The rows of a group lie close to one hidden flat surface of 13 dimensions, which passes through zero. Surfaces can cross.
(in the rows, 128 means zero)
Known rows, each followed by its group:
[132 123  98  75 107 115 132 147 188 105 137 100 125  81 121 104 116 111
 100 144] -> ripi
[159 100 136 116 161  99 129 111 147 102  84 135 155 132 197 144 122 125
 138 136] -> zom
[107  82 139  74 139 124 115 158 143  76 127 133 141 154 162 138  99  62
 122 157] -> Vadiz
[149 115 139 158 158 104 126 126  95  92  76 167  94 155 122 146 147 113
 165 146] -> zom
[ 98 100 144 120 138 174 134 171 168 113 155 189 186 149 109 178  90 103
 107 148] -> Vadiz
[123 136 147  83 111 121 120 127 180 171  91 196 132 167 143 102  93 137
  66 118] -> Vadiz
[145 182 132 155 130  94 127 143  98 146 124 121 133 131 106 116 109 130
 106 172] -> ripi
[138 146 101  84 115 119 121 161 115 171 139 114 123 120 148 156 116 127
 113 161] -> fipe
[123 135 126 132 123  97 176 106 100  98 154 157 127 100 105 150 177 148
 127 136] -> Vadiz
[160 129  98 140 121  72 127 104  57 144 158  62  98  75 144 136 156 113
 147 121] -> fipe
[119 109  98 139 137 151 131 125 126 116  96 133  56 107 143 127 186 155
 189 116] -> Vadiz
[167 182  84 147 166 113 139 150 129 118 117 169 191 139 121 126 115 204
  87 150] -> zom
[140 113 136 127 118 119 141 166 123 136 173  72 111  91 133 123 122 112
 127 187] -> zom
[ 86 148  76 128 136 176 103 160 110 191 150 134 146 160  97  79 114 178
 125 133] -> fipe
[134  59 102 129 133 138  81 107 180 120 169 104 115  90 164 142 145  95
 141 145] -> fipe
[183 129 162 150 125 114 136 132 102  92 150 124 125 147 110 158 125 119
 100 124] -> fipe
[131 103  93 103 112 119 142 143 115  91 125 140 116  99  81 122 121 120
 156  81] -> ripi
[140 170  93 110  80  99  84  68  86 103 179  76  92  88 144 185 160  73
 154 117] -> fipe
[ 93 170 109 103 135  87 160 137 130 129  88 134 138  87 198 102 125 148
 126 114] -> fipe
[189 119 100 117 105 121 109 131 128 136 147  97  43 119 109 104 166 150
 111 167] -> Vadiz
[142 170 121 124 130 129 164 149  98 106 135 172 152 137 122 160 133 181
 116 124] -> zom
[131 149 191 116 128 100 152 147 138 149 142 100 151 143 183 111 100 125
  79 198] -> ripi
[ 97 164 141 122 103 191 119 134 129 152 151  98 160 141 169 115  86 150
 164  81] -> ripi
[120  90 160 164 137  95 173  74 121  87 146 137 130 102 114  88 179 152
 117  98] -> ripi
[ 99  93 119 119 124 128  90  78 159  88 146 147 116 135  93 113 158  85
 127 154] -> fipe
[116 107 127 120 125 110 118 111 132 118 153  96 131 125 109  81 125 104
 141 167] -> Vadiz
[139 119 144 186 164  93  93  80 119 199  74 127  90 149 138 120 157 118
 139 164] -> Vadiz
[133 102 110 111 141 130 124 107 149 179 117 201 196 148 146 151  97 171
 145 151] -> fipe
[118 142  96 114  92 160 100 103  98 140 156 116 113 128 116 150 136 131
 193 115] -> fipe
[160 105 126  95 119  99 144  93 124  98 127 117 134 124 105 164 145 107
 140 153] -> zom
[156 164 124 138 125 108 117 113 100 125 172 129 174 148 112 100 102 159
 103 149] -> Vadiz
[ 93  73 143 125 130 142  95  65  73 154 112  98  74 167 117 166 195  69
 174  90] -> zom
[146 115 138 133  99 154 145 116 138 109 132 125  79 109 126 141 160 149
 147  77] -> Vadiz
[112 174  87 130 109 156 111 151 160 155 102  79  85  82  98 128 130 122
 184 166] -> Vadiz
[109 111 101 125 135 150 105 104 152 110 126 145 137 141  69 132 148 114
 128 134] -> zom
[148 112 112 189 137 195  77 133 180 112 149 130 107 129  95 116 128 143
 137 116] -> ripi
[158  92  71 122 162 123  76 156  89 139 126 103  92 148 141 101 138 129
 155 174] -> zom
[ 96 129 119 110 135 121 143  89 182  86 122 134 194  97 125 147 127 108
 137 138] -> zom
[158 131  61  52 131  93 127 162 147 117  73 144  93 110 138 147 141 124
 123 168] -> ripi
[104 127 176 164 126 167 159 124 136 135  64 114 101 127 133 131 130 132
 201  73] -> fipe
[123 207  66  45 113  91 114 155 124 131 134 111 180 120 151 130  77 117
  75 140] -> ripi
[148  94  95 137 147 139 147 160 121 180 162 125 133 119  75 121 148 175
  73 122] -> Vadiz
[112 137 151 128 117 106 175 110 110 168  82 145 135 138  45  93 118 141
 151 142] -> fipe
[ 94 108  85 110 155 152 114 174 153 122 125 117 105 109 185 107 147 139
 130 150] -> fipe
[165 129 142 217 164 124 133 152 110 119 125 103 135 108  74 180 131 108
 158 196] -> ripi
[117 107 101 121 154 103 103 113  99  77 129 112 155 128 134 144 127  69
 137 112] -> ripi
[138  70  91 112 136 178 140 151 154  92 119 157  51 109 149 132 202 184
 147  87] -> Vadiz
[162 141  86  98 135  85 147 139 109 102 126 159 137 109  98 174 146 131
  91 149] -> ripi
[171 142 153  85 106 123 142 125 102 130  82 152  91 163 177 181 138 132
 129  91] -> Vadiz
[162 120 163 123 106  99 187 162 153  78 158 101 143  75 102 131 103 112
 109 151] -> ripi
[124 143 151 137 140  92 160  80  85 212 103  83 126 146 118 111 171 152
  57  86] -> zom
[120 104 150 114 139 107 166 168  64 153  89 128  89 163 126  76 134 143
 125 108] -> fipe
[226 126 139 108 102 114 162 135 114 152 175 102 132 138  76 143 126 178
  61 150] -> zom
[178 120 136 126 120 114 133 151 183  87 107 161 121 112 109 121  94 133
 130 165] -> zom
[158 133 144 110  93 121  99 158 139 165 126 120  76 140 148  71  80 118
  95 102] -> zom
[180 158 122 184 119 118 112 125  53  90 177  64  94 134  90 105 143 142
 164 173] -> ripi
[102 161 110 117 131 104 135 128 120 137 124 111 136 105 163 121 140 125
 107 121] -> fipe
[142 133 127 100 142  86 165 155  85  58  87 199 101 144 126 170 157 125
 136 157] -> zom
[146 151 148 138 151 103 141 123  98 194 103 148 183 159 140 181 106 137
  88 141] -> Vadiz
[145  91 178 184 153 133 128 131 120 138 138 180 143 161 102 165 120 109
  93 141] -> ripi

New rows. What belongs after each?
[177  83 141 161 160 122 164 167  90 137 168 116 159 139 108 104 117 184
  96 134] -> fipe
[116  91 154 101 130 159 127 139 135 140 150 140 136 173 180  85 121 164
 112 122] -> ripi
[107  82  78 145 161 111  94  84 146 115 128 160 128 112 128 102 166 128
 160 160] -> fipe
[151  93 149  86 124  80 142 112 126  98 132 135 128 124 169 168 142  88
 102 154] -> fipe
[128 117 138 149 128 155 101  86 184 119  99 153 128 155  61 151 141  99
 116 112] -> zom
[105  94 112 104 150 111 109 135 152 142 117  31 134 102 158  86 118  73
 125 154] -> Vadiz
[100 118 139 167 155  92 114 117 109 109  91 136  93 137  99 120 155  72
 135 163] -> zom
[137 135 138 166 129 151 129 140 119  84 145 114 118 103 134 180 135 102
 145  91] -> Vadiz
[122 171 135 194 103 131  55 154 126  86 134 130  68 118  81  98  82  49
 136 102] -> Vadiz
[125 144 119 116 142  69 145 124 105  90  71 133 119 116 156  73 121 126
 150 115] -> ripi
[137  92 134 119 155 131 116 122 113 167  98 131 101 177 153 115 155 143
  84  92] -> zom
[164  67 146  76 111 116 140 120 161 151 134 143  85 141 133 107 151 147
  57 116] -> Vadiz
[163 109 128 129 134 169 105 190 194 109 141 138 142 130 129 164  79 109
 100 159] -> ripi
[146 129 178 141 123  88 174  56 118 152 113 102 163 115 133 122 141 148
 122  92] -> zom
[168  81  77 106 120 140 117 102 144 164 113  84  87 123  46 108 162 148
 160 145] -> zom
[128 158 131 143 121 158 145 141 163 109 127  98 131  91 136 160 130 131
 148 134] -> fipe
[162 126 134  90  84 167 156 143 122  99 190 166 146 148 102 168 117 166
 108 105] -> zom
[ 76 126  96 154 143 132 132 139 117 143 130  81  99  89  83 124 172 105
 167 179] -> zom
[145 164  93  98  92 119  84 187 149 118 166 138 111 115 107  71  64 112
 103 160] -> zom
[154 140  91  27  80 105 131 116  81 112 180 139 146 155 114 137 122 136
  89 104] -> zom
[125 112 143 141 165 103 162 139  89 185 138 105 196 119 181 118 115 166
  82  92] -> fipe
[159 175 150 102  59 129 104 126 102 171 124 103  18 154 113  90 143 137
 128 136] -> ripi
[155 102 181 169 139 173 125 141 177 151 126 108 101 145 117 185 139 106
  91 145] -> zom
[154 113 166 115  77 150 158 155 165  89 189 128 133  94 106 149  99 124
 136 154] -> zom
[101 134 128 173 121 205  85 143 127 138 160 172 124 163 116 114 111 152
 149  83] -> zom
[157 119 138 148 153 144 107 177 132 140 160 132 150 171 124 102  92 145
  35 122] -> fipe
[165  94 125  67 129  91 204  82 119  80 139 152 195 123 134 149 151 182
 122 113] -> zom
[150 113 174 190 141 135 123 162 102 147 119 131  76 138 163 103 115 140
 147 124] -> zom
[156 138 114 167 111 104 119  76 117  80 201 131 110 108 101  71 171 173
 146 189] -> Vadiz
[133 224 109 114 114  83 122 183  51 156 103  97 159 136 118 138  49  97
 151 159] -> ripi
[ 83 122 112 124 139 124 116 153 145 122  87 141  76 121 109 108 146  92
 135 148] -> zom
[132  84  88 107 144 151 125 121  33 136 176 108 138 157 177 150 165 171
 190 107] -> zom
[146 126 153 155 123 178 126 131 172 117 146 116 149 116 141 177 109 129
 150 137] -> zom
[103 108 117 135 131 159 121 105  70 126 154 149 141 187  64 111 158 149
 154 126] -> fipe
[163 136 149 106  95 108 138 144  91 100 150 119  97 146 119 107 112 122
 108 105] -> fipe
[156 114 171 136 145  86 177 156  90 161 130  70 109 104 187 133 142 136
 101 156] -> zom
[142 110 165 116 128 138 130 118 179 112 127 140 126 137 178 156 138 122
  86 130] -> ripi
[ 70 163 148 123  84 152 133 130  58 104 171 156 123 137 159 146 118 111
 177  72] -> zom
[ 99 132 158 133  89 168 135 107  98 181 167 156 133 162 109 120 120 154
 124  60] -> ripi
[123 146 150 160 145 168 138  89 100 118 123 131 168 168  97 220 162 122
 146 134] -> fipe
[151 135 137 148 129 105 120 121 150 158 117 142 149 115 144 106  92 143
 111 104] -> fipe
[128 140 132 116 125 121 131 136 109 139  91 123 101 132 134 166 133 102
 147 129] -> Vadiz
[175 124 139 122 126  90 156 165 122  32 141 115 145 102 130 127  91 105
 120 134] -> ripi
[ 91 152 150  93 126  61 103 155 110 133  95 212 132 177 113 108  73  48
  57 139] -> Vadiz
[119 112 130 116 121 137  92 119 116 158 126 116  98 147 158 154 130  92
 135 109] -> fipe
[139 134 139 188 174 111 106 131 138 129  98 120 150 124 185 118 101 124
 144 156] -> zom
[ 89  87 137  91  95 145 148 186 110  91 179 129  94  86 177 109 109 112
 194 137] -> zom
[109 177 118 116 127 147 115 133 174 148 100 147 160 128 166 128  97 141
  93  92] -> zom
[102 137 110 128 145 114 140 114 117 133 129 132 157 127 122 110 145 151
 115 117] -> zom
[157 110 130 147 171 118  92 122  79  98 121 155 149 189 179 130 126 138
 136 141] -> Vadiz
[109  82 177 100  92 166 159 120 162 128 118 124 109 115 114 175 130  90
 166  93] -> Vadiz
